The groups are shells around one centre, one inside the other: the same stretched ball of 5 dimensions in 10 sizes.
Known rows, each followed by its group:
[-2.23  0.38 -2.60 -2.41  3.84 -2.71 -1.41 -1.03 -0.29 -3.19 -1.52]
vapaz
[-2.75 -0.04 -1.21 -0.08  5.19 -0.60 -0.86 -0.57  0.91 -0.63 -1.30]
sud
[-3.82 -2.31 -1.65 -1.50  3.70 -2.41 -1.70  0.40 -0.15 -4.12 -1.95]
vapaz
[-0.54  1.01 -2.83 -2.08  1.93 -1.67 -0.93 -1.00  1.13 -1.46 -1.34]
lufu
[-2.43 -2.03 -1.51 -0.90  0.64 -1.02 -1.94 -1.55  0.66 -2.10 -1.51]
sud
[-1.69 -2.47 -0.82 -0.03  2.70 -0.58  0.45  3.59  3.90 -0.25 -2.21]
buz
[-3.78 -1.46 -0.97 -1.32  4.47 -2.47 -1.43 -1.19 -0.26 -2.54 -1.70]
rumuz
[-1.85 -1.19 -2.24  0.02  3.27  0.14 -0.68  2.76  2.36 -1.86 -1.68]
vapaz
[-2.31 -1.08 -0.03  0.36  4.11 -0.48  0.04 -0.03  2.56  1.30 -1.60]
Puz
[-1.28 -1.79 -0.48  0.24  2.48 -0.22  0.56  2.26  4.08  1.17 -1.95]
vapaz
[-2.45 -3.95  0.59  0.67  3.21 -0.63  1.09  4.50  4.81  0.80 -2.58]
Dolo
[-1.68  0.45 -1.99 -0.79  4.60 -0.98 -0.40  0.68  1.61 -0.95 -1.47]
sud
[-3.23 -1.78 -0.68 -1.56  3.17 -2.67 -1.20 -1.45  0.34 -1.86 -1.83]
gim
[-2.91 -2.38  1.38  1.00  4.97 -0.61  0.91  1.27  3.71  2.50 -2.02]
lufu
[-1.90 -0.31 -1.86 -1.58  3.70 -2.02 -0.58  0.35  1.27 -1.71 -1.72]
Lafa
[-2.17 -0.80 -1.87 -0.74  4.42 -1.15 -0.36  2.13  1.89 -1.79 -1.81]
rumuz
[-0.27  0.55 -3.82 -2.60  0.63 -1.76 -1.43 -0.10  0.95 -3.17 -1.47]
Puz
[-2.70 -4.11 -0.65 -1.23  1.38 -2.27 -0.35  2.76  2.68 -2.27 -2.59]
rumuz
[-3.84 -2.42  1.10  0.24  4.92 -1.50 -0.16 -0.70  1.75  0.83 -1.87]
rumuz
[-3.64 -4.35  0.12 -0.57  2.08 -1.96 -0.73  1.35  2.00 -1.79 -2.38]
Lafa
[-3.30 -2.54  0.10  0.31  5.71 -1.16  0.57  3.32  3.05 -0.22 -2.26]
Dolo
[-1.86  0.15 -2.36 -1.90  3.29 -2.07 -1.16 -0.67  0.48 -2.35 -1.52]
Lafa
[-2.39 -0.20 -2.29 -1.24  3.93 -1.44 -1.29 -0.10  0.43 -2.57 -1.48]
gim
[-1.20 -1.08 -2.11 -2.41 -0.12 -2.37 -1.39 -1.53  0.96 -2.14 -1.69]
lufu
[-1.81 -3.77 -0.83 -1.01  0.60 -1.69 -0.03  3.13  3.51 -1.45 -2.54]
sigo
[-2.10 -0.41 -2.34 -1.44  3.70 -1.68 -0.97  0.76  0.92 -2.60 -1.66]
gim
[-1.99 -1.23 -1.79 -0.74  1.37 -0.66 -1.58 -0.96  1.05 -1.63 -1.43]
buz
[-2.13 -2.35 -0.87 -1.76  2.57 -2.80  0.05  1.84  2.44 -1.51 -2.38]
sud
[-2.70 -0.49 -2.51 -1.16  2.62 -1.06 -2.32 -1.75 -0.58 -3.28 -1.21]
rumuz
[-1.71 -2.77 -1.33 -1.99  1.51 -2.77  0.01  2.73  2.82 -2.11 -2.53]
Dolo
[-1.48 -0.73 -1.82 -2.27  0.87 -2.44 -1.29 -1.94  0.76 -1.75 -1.62]
vapaz
[-3.50 -3.57 -0.07 -0.94  3.77 -2.53 -0.08  2.39  2.23 -1.77 -2.51]
sigo
[-3.36 -4.14 -0.20 -0.84  1.19 -1.94 -1.08  0.54  1.68 -2.00 -2.26]
buz
[-1.66 -1.95 -1.11 -1.26  2.64 -1.95  0.26  2.48  3.00 -1.01 -2.24]
Lafa
[-0.93 -2.26 -2.29 -0.78 -0.55 -0.32 -1.00  1.83  2.78 -1.96 -1.86]
lufu
[-2.09 -1.37 -1.63 -1.00  0.94 -1.04 -1.73 -1.73  0.74 -1.67 -1.44]
sigo
[-2.28 -2.66 -0.92 -2.03  1.36 -2.92 -0.61  0.50  1.78 -1.96 -2.28]
sigo
[-2.80 -1.49 -1.70 -0.37  3.46 -0.70 -1.24  0.83  1.09 -2.27 -1.65]
gim
[-2.96 -0.46 -2.35 -2.37  2.28 -2.66 -2.59 -3.35 -1.56 -3.84 -1.31]
Puz
[-4.47 -3.22  0.44  0.23  3.39 -1.14 -1.58 -1.65  0.45 -1.10 -1.70]
Dolo
[-0.85 -1.18 -1.39  0.02  3.20 -0.16  0.78  3.93  4.30  0.33 -2.01]
lufu
[-3.01 -2.06 -1.80 -1.88  1.23 -2.30 -2.24 -1.77 -0.37 -3.58 -1.67]
Lafa
[-2.27  0.30 -2.39 -1.48  4.53 -1.75 -1.09 -0.03  0.36 -2.51 -1.49]
sud
[-2.89 -3.64  1.26  0.87  3.56 -0.66  0.82  2.37  4.13  1.69 -2.31]
Puz
[-2.41 -1.01 -1.79 -0.40  2.76 -0.48 -1.46 -0.37  0.93 -1.78 -1.41]
gim
[-3.94 -2.89  0.27  0.51  5.63 -1.04 -0.01  2.34  2.29 -0.64 -2.14]
Puz
[-3.82 -2.59 -0.87 -1.59  3.00 -2.77 -1.60 -0.93 -0.07 -3.10 -1.94]
buz
[-3.56 -3.84  1.27 -0.06  3.69 -1.96  0.34  1.33  2.95  0.48 -2.41]
buz
[-2.01 -0.77 -1.67 -0.70  4.60 -1.20 -0.05  2.40  2.25 -1.33 -1.87]
sigo
[-3.09 -2.15  0.58 -0.98  3.62 -2.56 -0.18 -1.10  1.65  0.29 -2.00]
Dolo

New rows. What belongs after each?
[-0.72 -2.10 -2.74 -1.42 -1.23 -0.81 -1.30  1.39  2.34 -2.66 -1.85]
lufu
[-1.25 -1.93 -2.46 -1.69  1.03 -1.66 -0.64  2.60  2.38 -2.85 -2.13]
gim
[-1.71 -0.18 -3.44 -2.37  1.71 -2.03 -2.01 -0.53 -0.16 -4.21 -1.49]
Lafa
[-4.64 -4.16  0.19 -0.42  2.70 -1.88 -1.68 -0.57  0.43 -2.44 -2.04]
Dolo
[-2.03 -3.32 -0.93 -1.39  1.09 -2.15 -0.25  2.33  2.84 -1.80 -2.42]
Lafa
[-3.87 -3.92  1.08  0.36  4.02 -1.44  0.09  1.61  2.72  0.08 -2.33]
gim
[-3.27 -4.38  0.31  0.49  3.16 -0.86  0.23  3.80  3.61 -0.66 -2.51]
sud
[-1.32 -0.93 -3.36 -2.49 -0.73 -1.84 -2.45 -1.55 -0.06 -4.10 -1.46]
Puz
[-2.98 -1.13 -0.89 -0.51  2.55 -1.01 -1.81 -2.87  0.10 -1.03 -1.26]
Puz
[-2.64 -3.06 -1.13 -1.68  0.39 -2.30 -1.49 -0.51  1.01 -2.66 -2.04]
buz
[-3.36 -1.53 -1.80 -0.99  3.15 -1.43 -2.00 -0.84 -0.24 -3.24 -1.53]
Lafa
[-1.89 -2.16 -2.08 -2.47  1.16 -2.92 -0.91  1.21  1.42 -3.33 -2.22]
sigo
[-1.98 -2.19 -0.46 -1.39  1.58 -2.25 -0.32 -0.16  2.22 -0.43 -2.05]
sud
[-4.73 -4.15  0.58 -0.69  3.10 -2.48 -1.37 -0.82  0.48 -2.03 -2.16]
Puz
[-1.32 -0.26 -1.43 -1.26  2.87 -1.57 -0.27 -0.09  2.02 -0.33 -1.66]
sigo
[-3.29 -2.22 -1.38 -0.78  4.39 -1.68 -0.75  2.25  1.36 -2.82 -2.06]
Puz
[-3.53 -1.80 -0.91 -1.00  2.80 -1.78 -1.90 -2.25 -0.25 -2.17 -1.54]
gim
[-1.60 -1.96 -2.24 -2.20  1.63 -2.53 -0.54  2.37  2.04 -3.11 -2.26]
sigo
[-2.58 -0.61 -1.63 -0.17  3.52 -0.34 -1.43 -0.75  0.75 -1.40 -1.28]
rumuz
[-2.98 -1.07  0.24  0.41  5.28 -0.75 -0.05 -0.26  2.04  1.09 -1.61]
sud
[-2.96 -1.16 -2.01 -0.74  2.80 -0.87 -2.06 -1.06 -0.06 -2.88 -1.36]
buz
[-3.02 -2.86 -1.20 -0.13  2.72 -0.70 -1.03  1.90  1.80 -2.27 -1.97]
buz
[-2.50 -3.76  0.27  0.47  1.92 -0.49  0.12  2.37  3.72  0.31 -2.26]
sud
[-2.82 -3.52 -0.13  0.14  1.38 -0.62 -0.79  0.72  2.45 -0.63 -1.99]
sud
[-2.96 -1.96 -2.05 -1.86  1.44 -2.18 -2.23 -1.28 -0.34 -3.87 -1.68]
gim
[-3.67 -1.20 -0.06  0.44  5.57 -0.70 -0.74 -0.74  1.02 -0.07 -1.47]
sud
[-1.88 -3.47 -1.70 -1.98  0.33 -2.49 -0.59  2.78  2.49 -3.17 -2.52]
Puz
[-2.62 -1.99 -0.99  0.62  4.26  0.06 -0.20  2.92  2.78 -0.80 -1.86]
Dolo
[-2.20 -2.14 -2.16 -2.54 -0.09 -2.76 -2.02 -1.31  0.14 -3.75 -1.86]
sud
[-2.68 -2.01 -1.61 -1.26  0.53 -1.42 -2.30 -2.27  0.01 -2.64 -1.47]
Puz
[-0.94 -0.81 -1.66 -1.49  1.06 -1.52 -0.56 -0.22  2.17 -0.68 -1.71]
Puz
[-2.33 -3.52 -0.57 -0.28  2.14 -1.08  0.08  3.43  3.49 -1.08 -2.39]
gim
[-4.19 -2.25  0.10 -0.47  5.18 -2.04 -0.83 -0.48  0.64 -1.26 -1.87]
buz
[-2.15  1.11 -2.49 -1.73  3.05 -1.63 -2.23 -3.84 -1.08 -2.21 -0.89]
lufu
[-2.50 -1.99 -1.53 -2.58  2.43 -3.52 -0.78  0.60  0.98 -3.07 -2.24]
lufu
[-2.41 -0.90 -0.89 -1.51  2.43 -2.19 -1.18 -2.45  0.52 -0.93 -1.54]
sud
[-4.92 -4.59  1.57  0.24  4.53 -2.05 -0.30  0.84  1.85 -0.51 -2.40]
Puz
[-0.94 -0.41 -2.26 -1.86  1.76 -1.81 -0.59  0.48  1.88 -1.59 -1.75]
buz
[-2.08 -2.28 -0.68 -1.30  3.42 -2.44  0.52  2.84  3.07 -0.95 -2.43]
Puz
[-4.79 -2.79  1.53  0.08  5.34 -2.07 -0.65 -1.94  0.73  0.34 -1.85]
vapaz
[-4.11 -3.28  0.69  0.03  4.80 -1.73 -0.25  1.00  1.85 -0.56 -2.17]
gim
[-3.59 -3.95 -0.20  0.32  3.54 -0.89 -0.34  3.21  2.66 -1.62 -2.31]
Puz
[-2.64 -2.47 -0.76  0.48  4.24 -0.29  0.16  3.68  3.23 -0.78 -2.11]
Puz
[-4.54 -1.29 -0.29 -0.56  5.91 -2.03 -1.47 -1.94 -0.60 -1.78 -1.53]
lufu
[-2.08 -0.97 -0.60  0.08  3.80 -0.54 -0.12  0.45  2.47  0.52 -1.63]
buz
[-3.77 -3.74  1.15  0.57  3.17 -0.99 -0.34  0.17  2.40  0.53 -2.07]
sigo
[-1.76 -1.04 -2.96 -2.80  1.39 -2.84 -1.55  0.18  0.37 -4.17 -1.88]
sigo
[-0.58 -1.00 -3.01 -2.47  1.29 -2.30 -0.30  2.90  2.48 -3.01 -2.17]
lufu
[-3.63 -5.27 -0.05 -0.42  1.12 -1.63 -0.85  2.42  2.41 -2.41 -2.56]
lufu
[-3.48 -3.50  0.97 -0.51  2.75 -2.19 -0.30 -0.40  2.06  0.11 -2.19]
sigo
[-1.67 -0.88 -2.16 -0.37  2.61 -0.23 -0.89  1.29  1.93 -1.60 -1.56]
Lafa
[-1.14 -2.61 -0.44 -0.50  1.75 -1.18  0.88  3.29  4.51  0.56 -2.38]
vapaz
[-1.03 -0.22 -4.35 -2.33 -0.16 -1.22 -2.59 -0.47 -0.13 -4.92 -1.33]
Dolo
[-2.07 -4.32 -1.00 -1.07  0.40 -1.75 -0.20  3.80  3.45 -2.26 -2.64]
Dolo
[-2.57  0.73 -3.01 -1.84  3.69 -1.74 -2.35 -2.32 -1.29 -3.64 -1.08]
Dolo
[-2.04 -0.90 -0.83 -0.08  4.32 -0.71  0.09  1.33  2.62  0.20 -1.74]
Lafa
[-1.71 -0.72 -0.77 -0.11  4.70 -0.82  0.61  2.17  3.24  0.63 -1.87]
Puz
[-2.93 -0.42 -0.74 -0.47  5.08 -1.34 -0.68 -0.88  0.91 -0.46 -1.48]
buz
[-3.74 -3.69  0.96  0.67  4.32 -0.99  0.17  2.00  2.94  0.29 -2.25]
Lafa
[-1.55 -0.01 -3.15 -2.99  1.21 -2.82 -1.96 -1.80 -0.39 -3.80 -1.50]
Puz
[-2.53 -3.94 -1.70 -0.75  1.08 -1.14 -0.91  3.72  2.53 -3.42 -2.38]
lufu
[-3.66 -4.58  0.53 -0.10  2.26 -1.58 -0.47  1.63  2.47 -1.08 -2.40]
buz
